The same things were measured in two ways. Each way mixes the same 11 hidden numbers, adds some noise and spreads widely along 7 directions of its own, which tell nothing about the thing.
Some things both ways: the first way, then the second way.
12,32,13,-10,-5,21,9,-20,-47,70,25,19,29,-46,0,-26,24,-17,-20,-18,54,11,1,-1,39,-21,3,-18,0
-21,-16,-39,8,-11,8,-11,5,9,-30,2,12,38,-16,-19,11,-20,-4,41,5,-11,15,-7,6,7

16,-3,23,36,-12,-2,-19,4,21,10,44,29,18,-19,1,21,20,-33,-1,-1,-33,-13,-36,-20,6,11,-3,10,-17
-35,3,21,-17,-8,-31,5,13,14,27,-10,11,-5,10,-5,0,8,9,14,3,26,-22,15,-3,-1

-1,4,12,65,34,4,12,27,-12,-16,16,-41,10,18,-60,32,-27,-20,30,4,5,18,27,29,-30,2,33,-30,5
2,-3,15,-3,16,-7,8,14,0,0,1,39,12,17,29,-16,43,8,-5,44,22,-3,-16,-12,-32

-17,13,33,6,14,-23,-25,-13,-3,1,12,-9,0,7,10,14,34,-28,-9,13,-24,-23,-6,-33,-23,12,-14,14,10
-17,2,-2,36,-22,22,-12,26,12,1,9,7,-2,-17,-14,45,56,0,-12,10,-39,45,45,22,-8

4,-9,3,8,-12,-21,-8,-10,29,-4,-23,-1,5,-21,15,-6,23,26,6,59,-34,-55,-19,-19,-2,-2,7,19,-49
23,1,-9,-37,-4,18,35,-6,-4,31,-1,-36,9,-31,-17,19,-5,10,13,-15,-30,11,22,-31,25

30,-25,-17,22,-1,-3,-17,9,39,-27,31,6,-11,5,-34,16,-18,1,33,-33,-18,19,-17,-22,18,12,-8,32,27
2,5,9,-69,1,-9,30,-1,11,52,15,-11,15,23,-13,7,-15,11,-1,-44,20,-17,-10,-31,23

-30,21,21,-18,22,-5,6,7,42,17,-42,-21,-9,-14,-4,-29,0,1,-15,30,-2,5,11,55,30,1,-14,0,-19
18,-3,-41,9,33,56,-17,1,-3,-17,43,14,33,-7,-17,6,-15,-14,-6,19,-19,-3,-29,-36,-2

15,6,12,8,15,14,-41,-7,-29,11,21,27,2,24,3,13,-11,-12,3,-20,10,31,-36,-10,15,11,-21,-38,33
-13,13,27,14,-2,-13,-15,28,12,-8,12,-2,-36,9,11,35,35,22,-21,-17,-32,0,42,24,-19

-8,42,27,-30,-1,1,-9,-19,-30,57,-25,-9,19,-39,-4,7,9,-1,3,0,3,-8,24,-30,35,6,-21,-3,-12
-13,-8,7,-32,-14,-3,-7,-5,1,11,-11,19,30,11,-9,-27,-35,19,18,-22,41,-23,-23,-13,30

23,-11,16,-10,-19,-42,16,-26,-12,13,30,-2,14,-25,-2,7,28,-8,-7,-6,-13,-33,16,-42,-22,18,22,38,6
-1,-10,-19,-17,-5,2,21,19,14,9,3,11,3,-11,-2,15,22,-7,0,0,18,23,-9,12,-21

19,-21,-26,-2,0,-6,-7,-12,-6,6,16,15,-18,12,15,-26,7,-3,14,-28,32,29,-16,39,-9,-18,-5,-17,49
-12,13,41,9,-17,12,-21,-5,0,-4,-15,-14,-56,-38,5,32,-7,-21,18,-35,-35,9,64,10,11

-29,-6,44,20,1,-38,-40,-30,15,0,-16,-25,-24,-25,17,30,26,-39,-14,72,-15,-49,-24,-21,-17,27,-2,25,-51
7,0,10,-25,1,-13,0,1,5,15,0,25,31,40,-2,3,-9,7,-2,-32,14,22,1,1,36

5,-12,2,4,9,-23,-2,-15,-9,-28,44,9,-12,14,-5,6,11,4,10,-30,1,28,-1,-16,-19,8,17,3,37
24,-6,-18,34,11,-2,-9,12,13,-39,20,25,18,30,12,0,-16,1,-20,25,-11,3,-43,38,-23

-13,14,-1,-13,8,-7,8,-15,-22,23,-7,-2,-18,1,19,-22,5,0,11,4,36,17,7,33,-1,-17,-5,-33,11
20,0,0,-15,22,22,-28,-33,-14,11,4,0,-7,-21,-5,-54,-54,-14,11,13,8,-37,-15,-28,14

-8,8,27,5,-2,-7,-61,-12,2,-33,-5,33,-2,5,26,31,36,4,24,-17,-51,8,-9,-20,-10,9,-38,-7,20
-6,-24,4,11,-29,-3,19,29,14,-12,15,-9,14,-15,-1,16,24,41,3,8,-5,11,0,11,-24

1,-38,-29,33,2,-33,-13,-14,8,20,12,-8,-19,4,23,-22,-21,-17,-19,14,24,20,-77,33,16,-5,45,-11,-40
-19,30,38,-22,-12,1,-27,-39,-9,15,-41,27,-2,2,14,-28,-54,-20,36,4,-18,-55,13,-11,44

11,22,38,4,-1,-23,3,-11,-19,31,-4,15,35,-33,-33,15,16,-13,2,18,-32,-27,1,-14,16,14,16,1,-30
16,-10,8,-15,-28,9,5,-7,2,13,8,-26,18,-32,-32,6,10,4,12,-24,-26,14,13,-44,20

4,26,21,-44,25,14,19,2,-24,30,4,-6,48,-30,-37,1,18,26,9,-5,-3,-4,53,-43,23,13,-5,22,19
-26,-6,-30,5,-38,25,5,21,20,-1,12,17,16,-18,-2,20,23,11,2,21,-6,-1,-19,37,-33

21,18,11,-29,-19,-5,27,-2,16,-7,0,29,26,-43,1,-17,47,31,21,-6,-29,-21,39,-30,19,-7,-4,27,-15
42,-12,-11,-25,16,-5,7,-29,-17,-6,-14,-11,19,-22,-6,-9,-13,-16,4,-11,-9,7,-12,-57,24

10,-2,-11,-8,13,-9,1,11,49,-22,-14,3,-23,9,30,-34,13,-5,13,-19,-12,30,-27,45,14,-2,-8,2,12
-34,-11,22,14,-17,-20,-6,32,23,-20,-9,-1,-30,-14,-4,30,3,5,7,-19,8,-2,22,23,-17

26,9,-20,11,3,8,10,4,-3,-10,11,-28,-24,9,-9,-4,-7,-3,48,-32,31,12,23,-13,-11,-11,-14,1,44
-21,-9,35,-10,13,-24,-12,29,11,-2,-10,31,-24,17,17,-10,-28,12,-5,-12,42,-14,8,30,-3

6,-4,1,6,-13,-28,19,-5,1,23,36,9,3,-12,-17,35,-18,-6,27,-6,-22,-6,5,-48,2,22,14,21,-13
39,12,3,9,12,9,-22,1,-8,-21,33,-12,-7,20,-8,-1,-21,18,-1,-52,-15,25,4,11,18

16,-32,-15,30,-20,-18,-28,-8,27,13,27,1,-2,4,7,-9,-6,-4,-19,1,0,-15,-23,-18,7,-8,-4,21,-6
-30,16,34,2,11,8,-16,5,5,1,-22,32,-33,7,31,32,-8,-17,-5,1,-8,-18,37,18,6

-19,3,5,-2,-12,-18,2,-6,16,33,8,33,14,-8,-18,-27,-13,18,-30,17,-4,6,16,13,40,-17,-2,-15,-29
-10,-14,8,34,-8,9,4,17,14,-40,-19,31,7,7,28,46,28,-7,-11,16,-5,34,2,27,-14

22,7,-6,-9,-1,15,25,10,-2,43,15,23,38,-31,-41,-17,16,2,23,4,7,-20,27,-7,21,-15,-7,13,7
-5,6,48,22,-23,0,-22,-26,-8,-7,-26,33,18,11,12,8,-22,-23,24,3,-18,8,23,-11,43

6,-6,-15,-17,-9,-18,5,-10,7,28,34,-1,-5,15,30,-25,5,-8,-22,-26,17,0,5,-42,5,-6,-13,22,24
15,-6,-41,-6,44,1,0,-8,0,-6,13,15,25,33,5,-7,-18,1,-15,9,33,-6,-41,-7,2

-13,-5,5,-29,27,-32,-14,-12,22,-20,-48,-26,-47,27,24,-23,1,-8,11,30,12,3,8,20,-8,13,-25,4,17
-14,-17,4,-44,21,18,-17,3,10,37,22,4,-27,-24,7,-42,4,-1,-27,23,33,-38,-8,-20,-36

7,29,-5,-18,26,2,45,-8,-30,33,2,-32,-9,-8,-21,-19,-4,-5,25,7,44,-2,9,4,1,-5,15,-11,18
25,6,-10,-26,21,-4,11,-8,-1,26,-1,27,45,36,-8,-20,-4,-9,1,10,8,17,-20,-18,30

-30,10,-3,-30,34,15,-10,1,6,-3,2,-5,-10,-3,-10,11,7,12,45,-19,-4,35,10,-2,12,8,-27,10,42
-9,17,17,5,-12,-2,-5,11,23,-3,8,1,-14,45,12,30,7,12,-6,-44,-3,22,13,51,6

-14,7,30,13,41,5,-12,-11,-46,13,26,-12,9,13,-29,10,-4,-24,-19,22,47,14,12,-21,3,11,11,-24,7
17,8,-7,-15,23,-17,-33,-32,-3,6,4,11,-4,30,16,-27,-18,-9,-36,-2,1,-35,-26,-7,4

-6,24,23,-28,2,1,-15,-10,24,-43,-32,-9,3,-35,8,12,60,38,40,8,-50,-26,29,-29,-5,6,-27,36,5
20,-8,-2,1,22,4,0,15,9,-21,10,11,7,11,10,5,-20,6,-19,7,-9,-2,-19,9,-7

Other things, the second way, with their names:
z_655: 25,-2,-4,12,13,-38,-16,-13,-15,-5,-2,25,45,44,-21,-22,-36,11,-10,-14,34,-11,-37,-26,43
z_736: -4,-8,-22,-24,35,-18,27,37,18,2,37,4,10,45,16,9,22,35,-2,-1,42,10,-22,17,-34
z_141: -11,2,21,6,27,-5,-47,22,7,-22,10,25,-23,22,11,-8,13,9,-18,-17,5,7,21,17,-5
z_404: -32,-23,-21,37,-11,24,-28,22,21,-60,6,23,-1,-14,23,15,24,6,3,28,-3,10,-14,45,-49
z_972: 18,0,3,28,10,-28,-16,17,-1,-21,9,-4,5,29,-21,15,-8,25,-13,-40,5,24,10,13,27
z_543: 6,-5,-9,43,-38,22,13,4,1,-24,3,-24,39,-18,-26,42,3,30,28,-6,-37,32,16,-1,28
z_463: -14,12,31,25,-27,-1,-43,-11,-21,20,-11,43,13,-3,-28,-18,-49,1,5,-8,16,-32,10,-11,51
z_97: -4,-6,32,12,-15,-14,-21,-11,10,-14,-15,-9,-19,-4,5,12,-27,2,-19,-15,-21,-26,12,1,13
z_578: -7,1,14,-32,25,-41,31,-2,10,47,-7,-4,6,40,1,-3,22,9,0,7,42,-6,5,-29,8
z_452: 26,-3,11,-2,-39,-16,33,-5,0,-1,0,-28,-1,4,-3,39,-23,21,9,-60,5,22,-3,17,19
z_385: -11,-4,-13,-43,29,26,-26,-39,0,47,-9,1,-17,-36,8,-40,26,-30,-28,56,-9,-44,9,-52,-16
z_281: 11,-3,21,36,7,-19,-30,-6,-10,-31,-11,32,15,10,2,-27,-7,-4,11,25,3,-3,-8,-10,9
z_88: 22,-21,-12,-13,-8,11,3,0,-2,-30,11,5,30,-14,2,5,-36,7,6,-12,-12,1,-31,-12,5
z_21: -11,-14,-34,-35,29,53,13,23,29,11,40,-62,-33,-44,-11,34,63,4,-3,-15,-25,32,37,-25,-40
z_653: 4,-16,-4,6,-51,5,15,10,-1,8,-1,6,32,-24,-18,20,4,25,-3,-5,-3,11,-7,2,8
z_703: -19,4,37,-5,1,-7,-4,-30,8,25,-37,0,-27,-4,19,-6,-7,-20,-1,28,4,-36,21,-13,10
z_637: -16,-29,-38,-14,5,17,-5,26,40,-5,57,-41,-12,-10,-24,6,7,16,1,-27,14,16,-11,19,-41
z_54: -20,10,16,11,35,-6,-26,32,11,-10,-1,59,-31,22,22,-9,11,-23,-4,21,27,3,7,39,-29
z_588: 49,-8,-15,60,-1,-8,-26,-3,-8,-58,30,8,40,25,-20,-8,-45,10,-2,-11,-17,19,-43,13,16
z_322: 11,2,-33,-17,-9,40,-3,-4,5,15,39,-17,-1,-25,-2,-16,18,14,6,15,-21,-1,-10,10,-31
z_216: -22,6,-2,7,0,1,-11,23,25,-7,15,12,-18,21,19,28,43,4,-12,4,-18,23,21,48,-34
z_835: 7,-11,-40,-6,36,-21,10,-2,15,-26,15,-19,16,28,15,13,40,10,0,12,-9,18,-13,-8,-28
z_382: 14,14,-3,-11,-35,-3,42,3,-22,45,-27,23,51,-9,-30,3,-6,26,16,7,20,-8,-11,-26,46
z_746: 6,1,23,7,10,-30,12,22,3,-10,7,-7,-30,14,21,27,37,25,-14,-10,4,4,17,7,-29
z_247: -7,-17,-9,-10,17,-11,42,20,25,12,2,-9,7,9,10,2,46,18,-7,47,27,-4,-19,-10,-41
z_908: -28,12,46,-29,-30,-15,9,6,0,45,-26,2,-26,-14,6,5,32,21,15,-13,4,0,56,3,11
z_649: -7,-10,33,2,-2,-7,-35,-18,6,-16,-32,39,-16,3,33,-14,-22,-34,-11,15,-4,-5,5,17,3
z_278: 19,14,25,42,-29,-2,-3,-28,-22,-3,-29,28,44,10,-3,-1,-32,4,16,35,-24,-11,-3,-11,49
z_400: -3,-4,6,20,-19,1,2,32,6,-28,15,-9,-16,-4,9,22,18,38,15,-25,0,27,16,42,-23
z_380: 15,0,-17,-12,32,-17,24,9,9,-8,7,4,3,20,11,9,-26,2,-12,14,7,-29,-35,2,-16
z_462: -6,-7,3,-12,2,-33,23,-6,7,14,-11,-20,1,20,12,15,60,18,7,-5,21,23,17,-18,-7
z_523: 18,-2,-7,-1,-3,-19,15,0,-3,-17,-7,-13,6,-4,-4,18,16,11,2,-20,5,-1,-16,-24,-2
z_636: 17,16,7,0,-33,11,0,-17,-15,33,8,7,35,2,-28,-2,11,14,5,-13,-5,2,-3,-33,34
z_995: 48,8,-3,10,49,-31,13,6,-13,-34,0,-15,-18,19,-2,15,-36,7,-11,-36,15,-11,-22,-18,12
z_994: 20,9,0,28,6,11,-15,-13,-5,-6,-2,25,32,27,0,4,-10,-5,-10,17,-21,16,-4,4,27
z_114: 5,10,-6,2,33,27,-2,34,15,-5,33,11,-19,16,17,6,28,10,-12,14,-4,14,4,31,-37
z_115: 28,-14,-37,11,13,23,0,11,-6,-11,31,-3,34,-8,-28,-18,-16,18,12,3,16,26,-24,-5,6
z_483: 4,21,-4,-10,-8,20,-20,-18,-11,-5,-20,29,26,0,5,6,9,-15,16,-2,-40,12,15,-10,31
z_660: 9,3,-14,-42,34,-25,20,-4,-2,12,4,10,25,50,29,6,67,23,-16,-2,24,6,-14,-32,-12
z_622: 3,-4,-39,-15,20,2,19,15,30,-1,48,-26,13,34,-8,10,-7,18,6,-9,2,6,-26,22,-23
z_306: -4,7,20,-10,48,9,-13,22,3,-1,16,20,-36,11,19,16,21,-9,-32,-4,14,-19,10,-21,-24
z_562: -15,1,23,-43,-20,-36,-1,-36,-7,26,-42,12,13,11,10,-22,-19,10,20,-19,29,-30,2,-23,37
z_202: -10,-18,7,-19,-22,-1,-5,4,8,7,0,-9,5,-28,-27,-8,-53,1,40,-31,8,8,15,5,27
z_332: 4,-8,5,-19,37,14,-20,14,-1,-11,19,23,-30,-12,19,-28,-18,-7,-13,8,31,-32,-23,-6,-36
z_739: 8,-2,15,26,27,15,-46,10,-10,-28,13,18,-20,-9,7,-18,16,2,-8,8,-7,13,22,-4,-7
z_867: -31,-10,42,22,-28,-17,-30,18,13,-2,-6,30,-36,-4,18,-20,1,8,-3,14,25,-10,16,54,-29
z_750: -25,-6,13,30,-12,-13,-9,8,21,-6,-4,10,0,9,-3,-3,-6,2,16,29,5,-8,3,28,-9
z_213: -54,-9,-18,-34,-12,19,-24,0,20,12,-15,18,-14,-39,9,-16,27,-12,9,31,1,-30,8,4,-34
z_767: 24,5,-6,-25,51,4,-2,-9,0,-14,16,-23,-29,10,17,15,-35,-8,-8,-29,-14,-13,3,-12,3
z_734: 50,-2,7,8,19,38,-11,-17,-17,-13,33,-23,16,-16,-12,-8,-24,5,6,-4,-43,8,3,-48,22
z_877: -19,5,28,-14,-2,-18,-4,13,0,29,-15,15,-9,-13,-20,3,-14,-7,5,-9,11,-16,26,-19,22
z_763: 6,-10,-6,26,37,-5,-9,38,5,-28,33,15,-16,17,7,-2,-17,24,-20,11,29,-10,-19,28,-34
z_536: -2,-2,20,-5,-18,-23,-6,-28,-5,4,-19,-6,11,11,-7,-14,-35,5,36,-27,22,-6,0,-13,38
z_32: 17,-16,8,3,-2,-24,30,5,5,-24,1,-3,36,31,9,37,21,22,2,-22,11,24,-17,-27,11
z_192: 8,1,14,16,-11,-5,-7,-15,12,14,-10,21,39,25,-23,-20,-51,-3,-16,23,4,-36,-35,-7,38
z_584: 12,4,-22,50,36,-12,-23,3,1,-56,-2,32,6,43,17,31,-4,-17,-17,-1,2,21,-18,26,-1

Some of these things the first way, each followed by its name:
8,38,10,2,0,17,-3,-6,-45,41,47,27,-6,18,11,4,-14,-26,6,-45,32,37,-9,-20,15,-8,-25,-48,40
z_972
3,-7,-20,25,25,-11,-2,3,-17,-7,47,-10,-4,43,-28,-21,-11,-11,-3,-26,34,22,19,-48,10,-20,10,0,26
z_385
-18,2,10,-23,-7,-16,-32,-24,2,10,19,42,-2,-19,34,-11,20,2,-21,-20,3,41,-16,-31,52,4,-10,5,-19
z_213
4,24,-1,12,4,14,-13,12,-3,-16,29,27,22,9,-17,5,21,19,31,-49,-40,22,11,-12,3,-20,-16,-14,39
z_247
18,7,-18,28,20,13,47,18,9,1,-3,-48,-11,-19,-39,-23,1,-15,45,24,47,-15,22,26,-6,-20,25,5,-7
z_202
-14,22,-3,4,32,-4,12,12,25,-14,5,-4,-13,28,-19,-25,-5,4,13,-4,-12,21,-14,15,21,-12,1,-11,10
z_192
-8,23,23,-30,19,-11,-5,-1,23,-13,-7,-10,-26,14,59,-10,39,-32,2,-11,-15,8,-9,-9,-11,19,-32,12,23
z_655
24,-20,-29,1,24,-10,19,2,-6,19,34,-24,1,10,-19,-10,-6,-12,18,-30,18,9,-22,-21,-2,3,21,26,40
z_622
4,-11,-27,22,30,11,-26,8,-6,-34,21,-22,-22,37,21,-5,5,-16,30,-47,35,53,-3,-7,-9,-10,-10,-8,48
z_562
48,-19,8,6,-15,-25,1,-18,-8,15,21,-2,25,-14,1,-11,19,7,-24,7,-8,-40,-27,-26,-11,7,27,22,-1
z_380
5,19,11,2,4,-21,-9,-14,-19,22,15,-20,-13,1,4,22,-3,-33,17,-27,2,6,-2,-48,7,16,-5,13,10
z_141
-4,-15,42,41,-20,-39,-60,-37,-12,-16,4,4,4,-26,-7,35,23,-11,-26,21,-19,-16,-5,-8,-12,12,16,1,-33
z_88
-32,-20,-2,40,17,-39,-13,0,8,-7,27,-32,-2,17,-16,6,-12,-21,-21,-16,-2,26,14,-4,0,1,36,9,-20
z_404
20,-8,-8,11,7,8,-25,-9,-23,19,26,-3,-21,26,12,4,-17,-23,9,-34,38,31,-23,9,-11,2,-20,-24,56
z_736
34,38,12,1,-25,14,25,-5,-56,78,38,33,44,-2,-10,2,-33,18,-17,-17,13,-11,8,-35,19,-10,0,-48,7
z_382
5,-24,-22,3,21,-10,-4,-9,-14,9,46,6,-22,32,-3,-8,-25,-15,2,-27,38,44,-29,-11,10,6,11,-8,33
z_216
-16,18,10,-1,7,10,-1,7,-11,24,-6,9,14,-13,-5,23,-7,14,28,14,-7,6,17,0,7,4,-6,-22,-13
z_400
-27,6,-23,27,22,-3,-9,19,40,-19,1,-17,-21,17,-33,-8,-16,7,31,-26,-11,39,8,25,25,-22,-6,-1,8
z_21
13,-30,-21,5,12,-6,11,8,3,-6,22,19,-5,31,-17,-16,-29,17,12,-9,25,30,5,34,-8,-5,8,-24,38
z_452
-11,-32,-22,-3,14,-52,-20,-11,45,-45,16,-30,-42,41,52,-6,31,-13,13,-14,-34,-6,-30,-36,-40,10,-5,50,25
z_994
-19,4,2,-5,27,-14,7,-16,-21,36,-19,-31,-7,-10,8,-21,-14,-8,-20,36,46,12,-23,22,24,0,34,-21,-40
z_483
12,16,-11,-32,12,0,42,8,-3,2,35,30,-9,14,2,-18,-3,6,31,-50,8,54,10,7,13,3,0,-16,44
z_588
11,-16,-25,-13,-5,-25,47,8,38,38,48,11,6,9,14,-47,-14,-7,-36,-16,13,9,-2,-11,28,-5,21,26,-8
z_584
-11,-6,8,7,8,-12,-44,-3,32,-43,2,33,-13,18,12,-7,21,9,3,-6,-32,25,-20,-5,20,-2,-23,-1,0
z_97
-28,7,39,41,18,8,-71,-3,-20,-15,28,7,6,10,0,53,7,-27,-3,-15,-16,28,-6,-27,-4,14,-21,-18,9
z_660
-7,12,33,10,27,-16,-11,5,1,-23,-18,-34,15,-2,9,11,37,-12,-4,-3,-32,1,5,24,-28,17,15,0,5
z_523
-11,8,16,-36,1,-20,-7,-26,21,-21,-10,-6,-47,-18,68,-8,52,-18,22,-16,1,16,-18,40,-31,13,-22,12,39
z_54
35,9,11,37,5,0,16,19,0,26,19,-35,29,-4,-71,12,-29,-13,5,-20,-3,-16,37,-12,3,3,10,15,18
z_306
